The rows are grouped in 4 different ways at once. Each group adds its own fixed numbers to the row, and there is some noise. The rows also spread widely along 17 directions, which tell nothing about the answers.
Some rows, each with its group in each grouping after it:
-189 -336 347 -181 43 10 -26 -26 -247 -64 2 -90 39 -4 -110 192 -631 -113 -71 281 -50 -47 -94 62 186 302 -233 -1 70 142 31 33 -441 132 -425 -301 -41 -149 -12 -175 183 66 68 -290 -34 -36 110 -230 -229 -382 138 -65 -380 -> (2) (3) J_348 vaz
57 -33 252 36 -17 -310 367 72 -238 -182 -175 78 -193 -99 338 -590 117 104 -191 323 110 -37 58 110 -276 -132 -220 -42 226 10 0 90 -173 61 6 -182 193 82 182 -62 64 306 338 -266 -319 193 43 -135 -26 53 -266 11 -113 -> (2) (1) J_333 Bes
-302 245 329 20 69 -123 67 -34 29 -198 -18 23 209 -175 14 -122 22 -64 -193 -173 138 -68 -19 85 -7 -232 -95 -186 53 262 -82 107 334 -139 -230 70 51 147 -179 67 -43 -113 270 -216 -248 -26 269 -11 237 120 -293 -98 -18 -> (0) (1) J_409 Nune
163 308 -247 217 168 -56 129 75 364 425 15 -48 -313 31 38 107 341 -93 436 146 326 -58 -31 -310 146 27 332 -195 -44 -27 -8 -201 482 -46 171 115 -3 2 255 -264 -17 -5 -870 -235 122 559 46 180 113 -78 296 280 149 -> (1) (0) J_348 Nune
-199 -65 -413 237 311 -266 375 128 17 83 26 37 14 -207 -35 117 -224 28 -143 -322 -35 -231 -51 276 -79 -157 37 236 232 -12 38 -158 -45 -12 -113 -136 69 47 -357 41 -195 -246 288 -445 227 165 26 -177 20 162 -275 -416 -146 -> (1) (4) J_909 vaz
-130 -263 -93 -55 165 71 -49 -66 130 260 331 -388 179 -62 -67 120 -312 -197 4 59 -64 -45 -159 -138 160 121 -33 -13 -44 60 124 -21 -169 -52 -141 -130 -232 -174 3 -169 -47 44 -232 -184 146 103 289 9 -380 21 159 -285 -99 -> (0) (2) J_909 Bes
436 -62 -341 -126 81 -230 547 -16 -74 251 67 -302 1 -192 -301 -505 273 31 -38 685 -266 245 -194 163 -189 50 245 185 24 -337 -344 -226 -252 -103 111 -56 527 70 -282 288 -360 166 -69 52 76 228 56 -96 -299 48 -319 -12 144 -> (0) (0) J_409 lezik
-102 72 -129 118 100 73 -58 93 250 392 179 -51 76 29 218 171 166 117 116 14 30 -223 -173 58 -15 -111 42 -14 -47 192 200 -25 137 4 108 -4 -161 -105 157 -207 -100 -69 -238 -148 -3 149 49 144 66 147 130 -100 -121 -> (1) (2) J_333 lezik
193 -233 -23 -19 -188 7 96 -284 282 -213 6 259 -367 -347 85 -202 18 80 -65 545 7 186 -42 -179 187 24 128 -108 79 -98 -316 273 -189 -113 -1 -184 161 -347 105 -398 54 -156 -192 -186 -23 281 -30 -95 -277 -58 -47 141 88 -> (1) (3) J_409 Bes
118 -251 236 -2 -281 117 71 -70 -96 21 394 73 57 228 -197 -189 -233 70 -262 652 -98 -214 231 430 33 -149 7 -488 -37 -274 -301 119 -345 -321 -213 -303 388 -276 241 261 -59 407 138 83 -320 -53 252 6 -302 107 -39 -492 -199 -> (2) (5) J_348 Nune
-240 42 -114 198 -106 11 25 18 -114 -161 -276 102 -145 -12 -149 174 -278 -250 -152 -250 99 -103 193 139 15 -61 -28 12 242 102 -49 -107 7 -49 11 0 9 -46 30 2 -144 84 292 -12 170 -62 59 113 17 12 -28 -46 -102 -> (1) (5) J_909 Nune
-94 -125 43 -137 -120 -87 10 125 118 442 -66 -34 -47 -19 186 -320 272 214 -229 195 140 98 -252 231 -320 -309 0 198 365 -99 241 87 -464 -26 302 -243 -168 126 75 -61 -187 62 287 -89 -41 -40 218 99 -380 -14 -283 -273 -249 -> (2) (4) J_348 vaz
-179 93 -351 252 -159 2 87 -83 -89 -139 -197 110 -57 -104 -16 188 -60 -128 -138 -54 -189 -166 97 219 36 -83 19 78 -110 144 -196 -405 70 -168 -71 89 129 -169 -277 13 -398 -108 86 -19 261 46 -182 46 134 137 -226 86 -37 -> (1) (0) J_909 vaz
71 92 54 61 -27 -64 197 -91 125 -14 139 -36 201 -202 -82 -140 -24 96 -135 277 -35 -63 -64 100 24 -3 -29 -59 -42 92 -163 27 -48 -62 97 -111 205 46 165 -186 1 -15 -80 -68 -260 199 41 39 -25 239 -14 -48 -90 -> (2) (5) J_409 lezik
256 46 -320 302 318 -148 374 174 -136 312 16 -101 -280 206 -19 -55 -116 -77 150 169 53 -56 -74 26 -343 19 49 -71 -40 -333 51 -397 -385 361 68 -42 80 128 111 79 -175 206 -216 -84 233 291 -91 4 -115 72 46 -38 189 -> (2) (0) J_909 lezik
83 -4 375 -275 -79 192 -9 367 197 422 343 7 235 200 14 -42 135 429 91 422 -133 -296 -82 342 -88 45 22 103 211 204 102 195 97 -71 0 -168 354 -4 209 28 147 200 -21 -239 -325 122 203 85 159 -125 190 -356 -495 -> (1) (4) J_333 vaz
-155 -335 -334 -164 46 311 -37 2 196 -46 -30 -119 211 -106 -249 -108 -189 -190 -50 39 -275 89 35 147 83 -152 0 247 437 266 125 165 -118 -105 20 272 -50 -290 -91 -37 31 -23 441 105 214 -172 -5 -101 -414 -38 -111 3 -134 -> (0) (5) J_348 lezik
243 -115 -173 -49 337 -36 194 168 268 145 315 253 -133 -80 -41 -99 57 248 133 164 -21 41 -127 18 -67 -91 280 36 88 -139 -34 122 78 50 -207 -133 307 -172 -182 65 -60 -214 -155 -422 -21 269 -38 -278 -6 -111 -205 -231 -12 -> (0) (1) J_909 vaz
31 134 -86 67 -26 -64 -63 -2 105 51 287 -84 177 -104 -100 56 -188 -5 -146 -38 168 -93 -17 -332 20 12 206 -117 -206 39 -177 -179 95 -44 56 -48 -8 -4 164 -188 -90 -198 -535 -79 -14 113 39 126 51 136 219 -146 -27 -> (2) (1) J_409 Bes
-14 -47 7 -86 139 -122 157 -20 -56 193 -38 -217 -250 73 -124 -143 7 -131 57 214 78 236 -29 -92 -60 -60 117 -131 160 -164 -74 58 -39 -66 -174 -72 61 -40 -217 190 -140 92 31 -7 199 -3 307 -18 -212 -152 -140 -60 169 -> (1) (3) J_409 Bes
-247 96 418 13 -69 308 -124 147 195 -133 -78 117 216 -61 29 250 -111 14 -8 4 -329 -272 -69 159 -91 220 -364 114 104 555 116 3 18 150 -59 216 38 91 73 -230 198 -83 90 -55 -84 -31 33 203 307 23 221 42 -222 -> (1) (0) J_909 Bes
-208 -372 -531 -3 -106 103 -64 188 -15 -81 -299 319 -411 71 5 -20 -431 -194 -160 -148 246 -168 209 48 60 -226 156 222 596 -39 98 -3 -205 -37 14 -43 -130 -419 112 -196 66 -60 322 -253 373 -150 -140 -183 -170 -235 81 -74 -314 -> (1) (4) J_909 vaz
24 129 132 25 1 -66 199 -196 346 -216 35 184 62 -633 -370 -61 -78 55 -303 108 -17 141 -283 1 -52 151 -90 -97 87 -137 -346 50 -414 54 169 -144 109 347 -31 -331 84 -274 -262 -67 -61 207 173 72 -192 188 -89 -118 144 -> (0) (1) J_348 vaz
30 -278 -373 89 -45 230 195 425 -193 -298 -33 39 113 357 -154 -307 -575 -178 -289 -79 -91 -484 505 187 -328 -228 -73 39 505 24 31 -101 -375 121 162 302 215 -110 419 191 117 415 466 203 107 -198 -191 59 -78 198 274 -264 -157 -> (1) (1) J_909 Bes
42 -26 -116 -132 87 29 195 189 21 281 108 -222 350 56 -42 -331 27 27 -96 206 -125 -139 -82 99 -213 -203 3 153 134 143 133 -82 -76 -69 91 212 79 42 21 81 -54 76 122 44 -77 -98 63 15 -117 121 -36 -154 -197 -> (2) (0) J_348 lezik
74 -175 -292 28 179 -87 200 154 -62 94 102 33 41 -126 -3 -67 -174 131 -186 -64 -108 -31 -98 84 -242 -95 49 256 124 -85 54 -50 -309 153 13 -114 98 -22 -111 42 -188 -144 236 -211 91 9 -14 -55 -117 108 -169 -367 -135 -> (1) (1) J_909 lezik
53 25 -453 42 -113 239 -68 172 27 -75 -217 58 -207 314 -177 -123 -95 -218 12 -66 65 -93 272 -6 -167 -161 236 -9 296 -29 57 -212 -18 9 199 391 3 -223 142 109 -188 226 34 297 320 -161 -186 157 -55 21 98 111 148 -> (0) (2) J_409 vaz
97 57 -343 390 171 271 -8 246 437 202 196 -20 -74 42 14 330 -181 76 229 -361 21 -167 91 -144 -161 17 -68 104 182 8 325 86 -53 343 282 43 -234 -55 431 -346 -1 142 -225 -142 125 248 184 349 -47 264 388 -418 58 -> (0) (5) J_909 lezik
-21 -41 176 -208 55 -167 145 -137 4 -176 0 188 74 -241 -473 -151 -373 66 -400 15 104 324 -101 179 37 -106 154 18 317 -261 -361 227 -229 -111 -204 -381 408 72 -308 55 -65 -171 353 -143 -64 -119 192 -309 -234 -101 -307 -263 -143 -> (2) (5) J_333 vaz
-68 119 -100 282 -57 -90 260 -184 74 -380 -319 -104 -283 -380 24 -138 -56 -319 -70 39 -59 37 83 -205 -32 126 -259 -66 99 48 -95 -98 -90 79 62 147 -113 89 43 -354 25 164 -47 -48 170 226 162 129 -109 186 -18 138 291 -> (0) (0) J_409 Bes
-174 151 -110 85 -3 16 -118 -11 60 6 -80 -238 -28 -345 -37 250 -204 -105 -70 -430 141 166 -102 -475 -35 126 -177 205 23 107 163 21 -33 147 89 -77 -389 85 1 -349 -115 -83 -128 -148 180 -57 410 288 -110 51 105 -325 53 -> (0) (1) J_909 lezik
-291 148 264 -243 110 100 -287 -39 178 337 103 -145 381 33 -205 159 -121 0 -47 -76 123 306 -392 -11 99 -113 114 164 85 195 -6 41 -83 30 -59 -102 7 104 -202 -58 -150 -235 102 -41 34 -59 182 -13 -150 -218 -68 87 -193 -> (2) (0) J_909 lezik
-26 -200 176 -183 38 -200 461 191 -379 -262 -252 -146 264 -253 -41 -476 -425 -109 -329 267 -135 -263 -43 214 -204 180 -345 334 369 147 -29 -27 -332 123 -93 -11 208 178 10 -78 256 201 494 -268 -276 -83 73 -229 33 37 -4 -136 -379 -> (0) (0) J_409 lezik
140 89 -225 -9 88 -60 159 -188 120 -52 222 -131 211 -110 -46 -442 -50 -78 -220 -39 145 50 96 -289 -66 -426 239 -182 -61 -64 45 95 207 -334 -57 224 12 -145 -77 -4 -213 -62 -43 25 -101 -135 243 40 -300 318 -238 -373 185 -> (2) (2) J_348 Nune
132 137 -348 -156 -57 101 52 -50 49 57 -162 -60 -288 -31 -309 -221 47 -323 62 195 143 134 55 -403 18 -59 321 -132 87 -123 -158 -87 330 -225 -22 337 64 -155 -111 -1 4 -153 -333 146 290 -192 162 40 -53 -119 131 136 251 -> (1) (0) J_409 lezik
-372 222 421 110 -135 -252 -206 -149 44 444 68 4 -252 -14 76 346 169 27 30 272 534 109 -310 76 331 88 154 -421 -153 -144 -422 -135 -55 -93 80 -712 -6 109 215 -196 -143 20 -555 -222 -41 519 152 54 73 -247 114 318 -169 -> (1) (1) J_333 Bes
-161 180 -212 154 -57 235 -140 -55 157 -135 -143 132 -14 -247 -425 520 -271 -225 -130 -334 -221 -45 -53 -84 -59 205 -28 -38 -87 142 -75 -286 -13 68 12 233 -156 64 -179 -161 -117 -366 -283 244 411 -223 27 284 72 154 158 -81 113 -> (1) (5) J_333 vaz
210 98 -177 -157 -457 -110 31 -37 -437 -37 -130 -423 271 -148 -319 76 -256 -16 -219 162 -225 63 138 -146 68 385 224 493 -164 173 -263 -495 -97 -103 226 -12 355 -31 -60 63 -510 186 -154 163 133 -29 -1 353 -51 -57 49 42 -255 -> (1) (4) J_409 Nune
-455 -167 71 25 43 -33 309 -176 -205 18 71 -596 209 -95 -460 56 -453 -718 -173 163 -44 -284 187 206 349 143 -310 -300 169 150 -101 -105 17 -384 -307 -34 -47 81 21 95 177 349 67 -18 143 -22 553 -26 -336 -8 220 -200 -175 -> (2) (5) J_909 Nune

New rows. What belongs after each?
84 -32 -272 236 80 7 10 240 85 87 298 -36 103 190 157 14 -105 193 17 -132 15 -171 221 -4 -102 -226 161 71 37 73 78 -55 65 50 72 -26 118 -210 221 -23 -226 209 -9 -185 29 215 -86 80 -8 146 32 -244 -109 -> (2) (1) J_333 Bes
-98 -34 -33 -81 -254 -64 245 -16 -267 -120 16 -138 189 -104 -270 -161 -462 -197 -338 228 12 -378 153 62 81 61 -61 -70 68 28 -285 -216 -143 -251 -46 -71 258 -17 81 -12 42 82 -43 -55 -48 -73 147 7 -29 119 143 -262 -274 -> (1) (4) J_909 vaz
-295 102 225 -54 5 147 -65 -72 433 254 68 -16 131 -198 -18 -13 338 -14 -54 203 -98 36 -323 231 -18 -135 -134 -47 172 244 52 164 43 -117 14 90 -109 146 -94 -139 58 -173 96 -43 -38 5 272 104 -46 36 -91 19 -34 -> (2) (0) J_409 lezik
150 106 -83 -19 -229 -44 170 120 -240 -138 -498 -37 -333 -133 -174 15 38 -97 -12 109 -136 163 26 -2 -178 346 -79 370 175 4 -45 -303 -148 107 126 22 213 84 -120 -37 -235 238 20 -8 236 4 38 152 48 -212 -68 160 -20 -> (0) (0) J_909 vaz
-19 235 -6 115 -170 -6 101 19 -109 -287 -111 265 -27 56 -80 -113 -295 -15 -101 39 211 -125 292 14 93 -226 91 -192 133 67 -364 24 46 -46 46 62 345 -176 196 -96 11 141 131 38 -100 65 -143 0 186 90 43 165 -37 -> (1) (3) J_333 lezik
-48 167 119 -11 -154 180 -35 170 145 123 114 179 76 54 -132 1 -61 72 -114 135 50 -293 24 85 -90 -140 61 -161 65 21 -141 44 153 -139 -13 38 202 -44 94 44 71 -88 -74 -3 -148 -180 192 134 253 118 195 -343 -168 -> (1) (0) J_909 lezik
22 -16 -43 -140 73 -164 223 15 -148 226 -34 -199 49 -16 91 -349 6 16 -9 259 50 25 -139 14 -117 -140 -20 50 131 43 37 -47 -155 24 41 -58 105 43 -28 -23 -66 87 177 -111 -46 81 63 -59 -194 12 -161 17 -94 -> (1) (4) J_333 lezik
-15 -177 -276 -35 -64 96 149 -79 99 122 97 -227 135 -80 29 -362 93 -67 -74 364 -197 -23 -67 106 -122 -246 -65 2 141 44 35 -37 -369 -102 133 139 -81 -149 12 -30 -130 135 218 137 63 33 89 65 -504 215 -251 -97 61 -> (0) (4) J_348 lezik
-107 118 -299 40 143 -56 376 347 16 144 80 110 368 -181 -256 -169 -145 -51 -401 -174 -144 -580 -42 299 -335 -220 -8 64 107 114 -58 -233 191 -214 -53 298 109 240 -235 229 27 -342 59 -34 43 -328 119 -57 326 431 -23 -610 -223 -> (1) (0) J_333 vaz
-366 46 -399 268 -211 306 -323 380 256 -36 -61 279 20 128 394 162 151 82 2 -432 100 -491 300 76 -40 -438 53 160 266 532 289 59 495 -129 188 306 -340 -393 323 -174 -50 -75 234 -153 3 -109 -146 229 463 193 88 -141 -292 -> (0) (1) J_409 lezik
12 185 10 7 -37 49 74 -90 67 109 84 -167 208 -26 -135 21 48 -3 20 173 -89 35 -55 36 9 -26 22 7 -73 162 -68 -101 21 -33 101 13 180 9 47 -28 -178 54 -64 97 -72 110 25 126 -57 103 -53 80 -39 -> (2) (5) J_909 lezik
63 268 243 -22 289 -185 235 -219 125 143 34 42 -186 -151 -143 -153 120 -42 153 323 169 374 -389 -84 27 -20 73 -278 -55 -242 -305 32 -42 76 -209 -220 274 155 -332 9 -85 -117 -151 -209 -55 309 179 -207 -128 -89 -302 193 310 -> (0) (0) J_909 lezik
-52 -145 158 16 -43 -167 405 290 -236 -42 -87 -160 -107 -184 33 -20 -85 -48 -61 262 -262 -461 210 159 -29 329 -303 159 144 263 44 37 293 -156 -269 -34 167 -32 -1 57 192 159 33 -394 -142 -23 404 12 377 -18 186 -461 -332 -> (1) (3) J_409 Bes
-59 -163 279 -83 15 -203 153 -10 -35 429 112 -82 -174 -127 -33 0 167 -67 -29 584 -15 -83 -423 158 -65 291 -40 -240 -171 -126 -161 -178 -191 -52 -123 -418 -87 109 -12 53 29 -100 -413 -139 -111 187 249 -28 -35 -66 13 -106 -124 -> (0) (5) J_409 Bes
-119 4 -247 239 -73 -19 -92 96 -61 78 98 7 40 208 117 19 -392 -120 -146 -87 263 -306 57 -186 -65 -168 158 -219 -139 -64 -110 -324 -139 26 39 -34 -190 -135 270 -137 -129 13 -283 -27 83 54 -118 48 35 216 203 -86 -23 -> (0) (0) J_409 Bes
174 211 -12 -33 141 51 119 96 7 -9 208 -137 254 95 -125 -153 -31 97 115 20 -68 -56 43 -96 -133 -58 75 -126 -77 103 -17 -110 118 49 -58 206 231 48 -42 149 -141 115 -164 18 -84 122 6 83 34 131 -112 -68 82 -> (0) (1) J_348 vaz
2 -348 -452 233 -87 -82 286 113 -178 -77 -1 166 -107 10 264 -206 -149 -49 -148 272 -82 -493 213 248 -72 -207 -14 42 54 116 35 -168 -19 -135 -42 11 18 -426 213 -64 -13 3 190 -234 -110 32 -293 -181 86 221 -49 -142 -318 -> (2) (5) J_409 lezik
-112 -10 32 -386 -73 -187 150 -80 -429 93 -212 -293 74 -337 -345 -121 -40 -319 -195 365 -90 133 -218 -43 85 254 14 109 -56 129 -256 -275 0 -223 -145 -48 161 96 -357 128 -78 -190 -117 51 137 -223 169 -81 -28 -226 -85 166 -170 -> (1) (1) J_333 lezik
58 -106 -268 281 -131 112 -51 229 -186 192 148 -58 -205 315 53 270 -381 29 24 20 14 -291 222 0 -142 39 -11 39 -3 -130 116 -243 -364 203 69 -188 -60 -245 356 -12 -168 334 -55 -109 151 32 75 225 -84 17 284 -415 -155 -> (2) (4) J_909 lezik
-295 -142 157 -194 -103 -175 232 -88 9 214 -133 -153 25 -255 226 -351 147 -227 -92 495 157 -219 -248 -9 173 -33 -153 -44 148 331 -58 -12 -34 -251 105 -93 -123 26 165 -302 213 -96 -171 -188 -131 208 56 -102 -120 -29 17 314 -316 -> (1) (3) J_909 Bes
-208 -150 14 -227 -81 -173 217 20 -327 87 -336 -288 -80 -60 -159 -353 -172 -258 -154 237 189 115 4 31 37 -82 -72 105 418 -52 -96 26 -290 -111 43 -121 -22 -6 5 33 -21 265 337 -12 64 -125 281 -95 -311 -171 -116 37 -170 -> (0) (3) J_348 lezik
-48 -9 79 -80 -75 241 -132 123 338 34 151 132 -127 120 -305 -9 14 -114 63 278 99 -71 105 56 140 25 200 -253 294 25 -244 88 94 -100 73 65 228 -114 277 -17 208 55 -265 23 21 150 27 48 63 -194 318 148 -18 -> (0) (1) J_409 Bes
-287 7 -200 24 138 -80 336 75 -198 162 -100 -467 -6 156 -258 -178 -62 -386 -17 52 -6 -108 199 256 -1 -203 -71 -136 347 -6 -61 -78 42 -214 -62 161 50 68 -121 338 -113 340 384 149 259 -82 339 30 -159 48 -74 -97 49 -> (1) (3) J_409 lezik
9 180 -24 216 56 -78 241 -1 284 -72 -122 335 -105 -248 385 -307 417 301 18 111 -34 18 -119 184 -247 -372 -99 16 128 88 28 179 82 30 76 59 68 -18 -106 -157 -154 -92 323 -231 -243 212 -5 -50 113 326 -511 -51 95 -> (0) (0) J_348 lezik
-17 -83 37 -193 -132 37 59 35 -354 -53 -209 -76 -17 27 -173 -87 -270 -127 -159 195 -156 59 27 44 -94 69 -54 145 92 18 -73 -109 -148 -19 -219 21 230 -135 -235 192 -130 83 314 30 87 -319 144 -24 -52 -156 -91 -124 -137 -> (1) (0) J_909 lezik
168 -302 -422 57 117 -104 294 66 -123 13 -16 76 -2 40 335 -472 -331 -172 -54 238 178 -361 -57 -273 -174 -132 105 -88 -52 102 115 -302 -249 135 109 113 -115 -229 390 -328 164 -172 -282 -115 -39 179 -520 -233 -154 239 143 252 -166 -> (1) (5) J_909 Bes
-80 -76 -95 -96 139 -195 44 417 -211 177 -154 8 129 149 351 -213 -182 162 -126 -358 165 -94 -48 -78 -344 -258 107 474 242 174 339 -34 150 75 -97 -39 -23 -78 -167 88 -226 -111 449 -377 -35 -227 30 -138 185 -14 -218 -387 -438 -> (1) (0) J_909 Bes
173 88 -39 72 121 -165 288 -42 111 -309 126 80 436 -100 174 -292 -51 337 24 237 -117 -46 -37 248 67 -147 146 226 75 324 -218 -16 -61 117 146 37 558 -146 79 -202 -186 104 244 -267 -385 582 -557 -246 94 247 -304 404 -122 -> (0) (2) J_409 lezik
-129 -282 -130 -51 232 -100 149 179 -35 252 251 -57 135 -38 -25 -28 -45 -28 -92 166 -185 -191 -142 216 -56 -26 39 131 44 133 59 -150 -70 -57 -212 -102 73 -119 -179 206 -81 -194 53 -272 93 21 -2 -196 -54 -70 -129 -237 -275 -> (2) (1) J_909 Bes
-253 148 516 -378 -75 -85 16 -245 120 -26 -93 -72 97 -447 -236 -149 -2 -142 -156 217 100 192 -306 -235 186 118 -85 -51 89 249 -209 219 162 -220 -162 -85 105 150 -260 -228 237 -364 -93 -166 -124 -91 453 -58 -36 -166 -60 31 -92 -> (1) (4) J_909 Bes
39 -229 -41 -109 -250 61 79 91 -178 -271 -3 10 90 -144 176 -363 -238 155 -374 37 -95 -91 156 47 -227 -172 -178 154 190 32 90 212 -253 -78 -76 -94 35 -193 47 -47 -112 259 449 -116 -159 -246 179 40 -217 163 -226 -506 -200 -> (0) (1) J_333 vaz
-223 68 233 -3 -143 20 111 -224 163 -297 -82 45 -232 -354 -265 -65 62 -186 -192 185 18 57 65 125 165 47 -159 -293 227 -57 -311 249 89 -267 -184 -115 129 70 -115 -61 108 85 78 -89 -44 55 440 20 -67 -31 -140 -122 150 -> (0) (1) J_409 vaz
-107 110 7 149 111 -95 169 -87 33 -6 10 37 -79 -48 52 29 -5 -39 39 128 2 -129 -17 180 57 -90 -58 -163 30 60 -107 -11 61 -52 -105 -82 164 -67 -73 -13 -84 39 81 -177 -92 237 30 -41 62 101 -113 -15 15 -> (1) (2) J_909 lezik
-96 103 -196 70 45 43 68 -159 -77 -37 48 -453 80 54 -233 -53 -189 -194 6 -81 51 259 268 -61 196 -161 25 -105 186 -56 -138 45 -4 -97 -4 -31 183 -53 7 39 -240 468 220 88 235 146 302 117 -390 13 -41 17 183 -> (1) (1) J_333 lezik
